The rows are grouped in 4 ways, from coarse to fine. Each group lies inside one group of the grouping before and may be the whole of it. The rows also spread widely along 15 directions, which tell nothing about the answers.
In the rows, zero is written as 128.
Some rows, each with its group in each grouping after it:
[169 187 119  82 139 102 200 159 110 138 152 120 110 125 144 117 138 185
  50 144  65  89 143 128 114] => pup z159 z188 z204
[144  92  83 101 145 102  73  99 116 129  95 132  85 133  86 120  97 132
 203 145 153 121  89  93 129] => Bom z471 z398 z607
[141  96  74 127 174 159 122 109 135 110 129 134 101 165 119 122 102 170
 128 130 135  73 119 146 167] => pup z775 z858 z669
[ 95 140 118 141 125 135  86 139  91 132 103 143  95 130 145 106 139 143
 139 132 145 135 136 141 176] => Bom z745 z157 z668
[170 105 127 130 110 122  90 186 118 118 135 118 126 154 128  95 148 131
 137  97 151 189  87 141 175] => pup z159 z907 z426
[167 105 110 145 112 126 129 156  75 156 119 122  97  86 117 124 145 151
 154 148 124 142 122 167 109] => Bom z745 z401 z736
[125 165 154  96 134  83 122 150  77 152 109 116 120  92 164 142 162 127
 145 153  94 152 142 109 117] => pup z775 z858 z988
[155 111 157 172 143  84 136 174 106  75 144 135 130 104 126  82 142 178
 134  97 112 140 157 143 161] => pup z159 z188 z216
[122 171 130 113 132 151 154 111  72 142 118 125 106 111 176 115 118 158
 150 141 126  70 163 123 169] => Bom z471 z398 z434
[109 124  63 141 148 125 110  79 146 137 122 138  78 135  83 125 117 120
 124 167 150  95 110 149  99] => pup z159 z661 z418
[105 140 123 128 154  61  89 185 141 109 157 120 123  96 145 122 175 108
 136 133 137 171 101 109 119] => pup z16 z347 z12
[ 85 122 107 176 156 105 125  97 137 123 136 140 120  85 104 136 125 122
 155 137 151 108 156 150  86] => Bom z471 z819 z580
[121 104 122  80 133 122  66 135  51 137  95 143 138 124 134 146 115 164
 219 115 115 156 111 118 146] => Bom z745 z222 z172
[ 89  27 143 186  72 141  21 103 128  99  92 155 138 138 122 148 125 106
 183 158 160 161 123  86 174] => pup z775 z858 z988
[ 95 163 140 121 104 116  74  96 107 144  85 144  97 161 126  91 129 117
  98 149 129 156 121 142 158] => pup z159 z661 z418
[105  70 124 139 116 185 120 131 118 143 104 133 172 145 151 174  88 151
 158  96 159 119 180  96 203] => Bom z471 z398 z434
[198 112 175 112  84 115 122 123  88 121 144 107 132  87 159 134 151 148
 159 189  85 138  91 139  95] => pup z159 z188 z216
[148 108  87 151 188 106  79 171 157  82 132 104  86 103 148  90 137 149
 166 148 187 114  94 140 181] => Bom z471 z398 z607
[112 113  86 175 161 156 118 181 140 152  76 100  69 110 141 148 153 114
 119 154 175 146 153 157 182] => Bom z471 z398 z434
[125  98 117 173 137 117 115 122 125 100 147 137  95 121 120 112 136 138
 147 132 136 108 135 115 157] => pup z159 z661 z418
[110 118 142 148 114  99  81 111 147 153 106 120 121 120 132 128 132 116
  88 169 143 163 130 136 139] => pup z159 z661 z418
[ 72 110 107 123 132 220 119  33 136 177 163 140 118 197 148 191 112 103
 114 135 118  95 102 153 139] => Bom z745 z222 z172
[157 150  84 129 170 117 116 189 119 119 127 116  86 134 140  83 148 190
  59 141 118 129 113 204 169] => pup z159 z188 z204
[146 106  58 100 167 158 142 115  94 126 113 146 107 164  79 141  95 179
 156 106 111  95 126 155 125] => pup z159 z661 z418
[106 156 116 123 125 142 118 162 125 146 159 129 121 144 147 134 167 105
 112 113 134 167  94 160 122] => Bom z745 z222 z172
[160 139 131 115 127 163 196 171  77 156  97 124 128 135 103 144 133 135
 154  76 115 164 156 169 110] => Bom z745 z401 z736
[143 114 173 149 148 122 171 146 134  73 109 131 125 137 116 111 117 140
 172  82 132 126 164  93 165] => Bom z745 z401 z736
[152  86 142 125 164 144 158 155 152  71 130 129 160 137 128 157 112 174
 155 105 116 124 135 123 141] => Bom z745 z222 z172
[ 92 130 157 146  93 136  90 131 132 122 130 137 130 152 153 127 157  80
 132 126 143 160 122  99 159] => pup z775 z858 z669
[ 77 171 101  94 109 165  97  89 142 184 118 121 114 162 175 141 125 113
  43 190 140 107 109 149 153] => pup z16 z347 z12
[147 144  77 107 145  88 129 102  74 197 148 115  82  88 138 118 122 172
 109 172 110  80 131 138 121] => pup z159 z907 z426
[109 154 112 160 175 102 150 156 143 119 104 119  64 133 114 111 153 120
  99 128 133 135 158 130 160] => pup z159 z907 z426
[ 97 131 150 184 152 137 122 130 167  71 135 150 128 176 111  89 144 110
  94  87 141 157 133 178 149] => pup z775 z858 z669

New rows, each followed by its group in each grouping:
[136 127 101 126 151 133 140 138 143 111 117 119 111 130 122 142 131 145
 122 155 126 114 127 137 126] => pup z159 z907 z426
[129 138 174 172 131 152 187  81 157  63 147 135 154 109 126 142 142 112
 138 160 110 105 141 184  50] => pup z775 z858 z988
[165 108 171 131 139 106 129 167 100 106 122 113 122 103 161 116 137 161
 176 114 127 140 141  99 181] => Bom z745 z157 z668
[ 98 153  99  82 172 112 127 122 189 149 102 104 142 144 111 188 126  86
 119 148 146 159 113 123  80] => pup z159 z907 z426
[ 88 138 140 130 115 142  88 115 120  95 140 155 132 149 146 118 137 129
 152 124 132 131 109 129 142] => Bom z745 z157 z668
[158  93  66 123  93 209 101 209  72 140  87 135 104 154 124 131 139 166
 146 122 150 159 101 186 178] => Bom z745 z222 z172
[129  86 106 196 139 173 158 163 170 102 184 128 134 144 140 139 151 127
  91 104 151 112 141 154 158] => pup z775 z858 z669
[ 95 102  88 120 174 175  77 110 146 114  98 117 128 119 137 195 134 123
 185 185 145 132  89 189  91] => Bom z745 z401 z736
[143 107 130 125 108 120  96 112 141 144 159 126 125 134 130 136 133 126
 110 153 124 141  84 132 109] => Bom z471 z819 z580
[118 156 129 164 152 120 149 115 165 144 139 110  86 148 141  95 136 114
  59 132 154 116 144 145 175] => pup z159 z907 z426
[144 150 120 145 143 133 192 176 104 124 143 125 133 106 126 130 148 151
 119 101 118 130 169 163 115] => pup z159 z661 z418
[145 130 136 141 145  87 140 146 130  97 119 130 103  89 123 119 140 167
 114 172 101 117 134 138 102] => Bom z745 z401 z736
[149 166 135  73 131  72 139 133 131 164 129  93 132  80 160 134 132 125
 116 179 131 122 117  99  98] => pup z16 z347 z12
[130 152 105 127 108 108 112 129  18 225 117 116  86  65 157 122 151 151
 135 164 116 130 158 163 134] => pup z159 z661 z418
[156 175 135 106  98 116 154 157 137 129 139 115  84 118 141 118 170 103
 112 169 123 132  90 107  98] => Bom z745 z157 z668
[ 99 161 114 108 133 174 163 107  96 145 160 136 137 138 154 162 143 130
 116 135  93 104 127 170  97] => pup z16 z347 z12
[ 76 164 121 124 105 168 120 137 107 112 111 138 159 112 163 165 148 130
 139 166 127 128 147 157 109] => pup z159 z907 z426
[158 138 155  63 100  99  85 111 105 149 134 109 154 131 151 131 126 114
 175 142 128 163  76  97 117] => pup z159 z907 z426
[120 120 133 155 159 139 115 106 147 103  98 123 117 126 146 127 126 153
  97 179 129 112 141 183 143] => pup z775 z858 z988
[ 93  90 125 166 177 133 112  38 151 103 152 153 109 175 102 126  97 145
 120 116 112  91 134 143 150] => pup z159 z661 z418
[171  83 167 147  50 139  66 117  67 183 132 124  90 135 163 104 142 144
 108 161 110 158  96 128 192] => Bom z471 z819 z580
[161 155 104 124 120 119 101 138  66 142  74 130  93 103 112  77 132 177
 114 173 125 147 119 228 115] => pup z159 z661 z418
[171  83 115 116  69 135 140 155 154 148 120 128 133 147  78 153 123  98
 142 116 154 172  99  82  97] => Bom z745 z157 z668
[135 117 141 124  87 179 121 150  76 100 166 146 163 128 162 137 145 148
 188 110 119 127 106 145 129] => Bom z745 z401 z736
[120 126  91 122 128 136 110 213 145  89 141 124 141 104 157 146 157 140
 156 141 161 127 110 110 136] => Bom z745 z401 z736
[118 153  63 128 173 102 119 150 125 131  68 112  86  92  90 121 132 118
 174 154 179 135 136 161 101] => pup z159 z907 z426
[155 106 194 187 103 120 129 109 104 163 107 108  79 123 149  98 151 104
 103 145 125 157 152 136 184] => pup z775 z858 z669
[127 103 139 145 124 110  95  96 157 153 181 134 141 168 108 106 118  97
 109  78 153 173  89 139 130] => Bom z471 z398 z607
[128 136 103 149  47 201 180 172  97 158  68 137 130 123 103 160 148  96
 121 145 148 149 172 153  95] => pup z775 z858 z669
[132 129 131 107 170 101 108 106 114  78 161 126 164 102 143 123 118 154
 216 122 135 107 109 133 108] => pup z159 z907 z426
[148 111 121 123 155 117  93  72 139  80 116 113  76 111 144 121 119 149
 177 215 125  63  92 115 139] => pup z159 z188 z216
[114  87  66 161 186 229 155 113 141 142 124 118 111 167 128 183 122 128
 133 119 150  95 143 203 153] => pup z775 z858 z669
[117 184 130  56  72 122  84 144 142 105 158 154 190 178 154  98 129 130
  82 126 130 143  71 116 112] => pup z775 z858 z669
[109 128 102 109  90 123 107 134 110 127 144 149 161 109 142 135 122 162
 104 163 120 109 124 125 107] => pup z16 z347 z12
[140 127 124 129 157 129 122 112 119  84 137 140 106 157 135  87 110 181
 123 121 118  87 127 135 185] => pup z159 z661 z418
[120  87 175 189 144 157 139  94 150 109  99 124 101 162 103 128 119  84
 174  86 158 152 152 125 174] => Bom z471 z819 z580
[110 161 121 108  90 135 129 144 118 127 139 138 176  98 151 131 127 137
 146 135 160 122 132 133  96] => Bom z745 z157 z668
[107 153 122 116 103 137 102 135 105  92 110 162 128 134 121 115 137 151
 137 148 116 135 109 155 103] => Bom z745 z157 z668
[188  87 109 136  70 167 135 150 128 155  82 123 106 152  87 122 112 131
 105 143 151 161 112 149 134] => Bom z471 z398 z607
[100 134 129 139 184 154 100  29 176 108 160 115  91 173 161 124 118 117
 110 168 131  71  91 158 160] => pup z159 z188 z204
[150  89 123 158 122 100 105 150 128 109 145 129 113 103 112 106 137 130
 171 124 156 140 107 118 129] => Bom z745 z401 z736
[116 120 158  97 127 135 120 150 103 143 110 141 191 180 126 120  91 147
 150  22 145 180 157 115 187] => Bom z745 z401 z736
[128 117 121  99 121 128  72  78 157 171 139 103 154 124 159 161 116 119
 107 191 149 137  83 154 107] => pup z159 z661 z418
[145 135 144 105 140 114 126 139  92 136 107 131 128 140 126 127 135 148
 122 121  90 159 130 153 123] => pup z775 z858 z669
[185 129 102  91 125 164 187 155  82 154 158 119 151 104 134 163 131 177
 139 132  92 112 115 186  65] => Bom z745 z401 z736
[177  92 127  76 107 135 114 115 140 108 156 127 168 165 109 146 105 129
 177 111 129 139  70  94 107] => pup z159 z661 z418
[ 97 162 124  60 140 112  80 118 116 157 134 126 159 163 171 137 115 154
  95 128 114 139 113 117 163] => pup z159 z907 z426
[ 90 147  55  80 213 113 104 134 117 121  88 138  76 146  95 148 121 139
 191 116 134 116 116 115 125] => Bom z745 z157 z668
[173  82 162 145  84 171 179 132 128 152 121 118 165 140 124 141  98 139
 133  87 155 141 164 121 158] => Bom z745 z157 z668
[145 108 135 105 156 130 131 119 140 159 136  91 132 131 160 180 128 129
 129 149 118 134 122 113 146] => pup z159 z907 z426
[145 108  89 193  98 205 184 116 114 130 119 131  60 146  91 131 144 106
 131 145 141  99 141 166 130] => pup z159 z907 z426
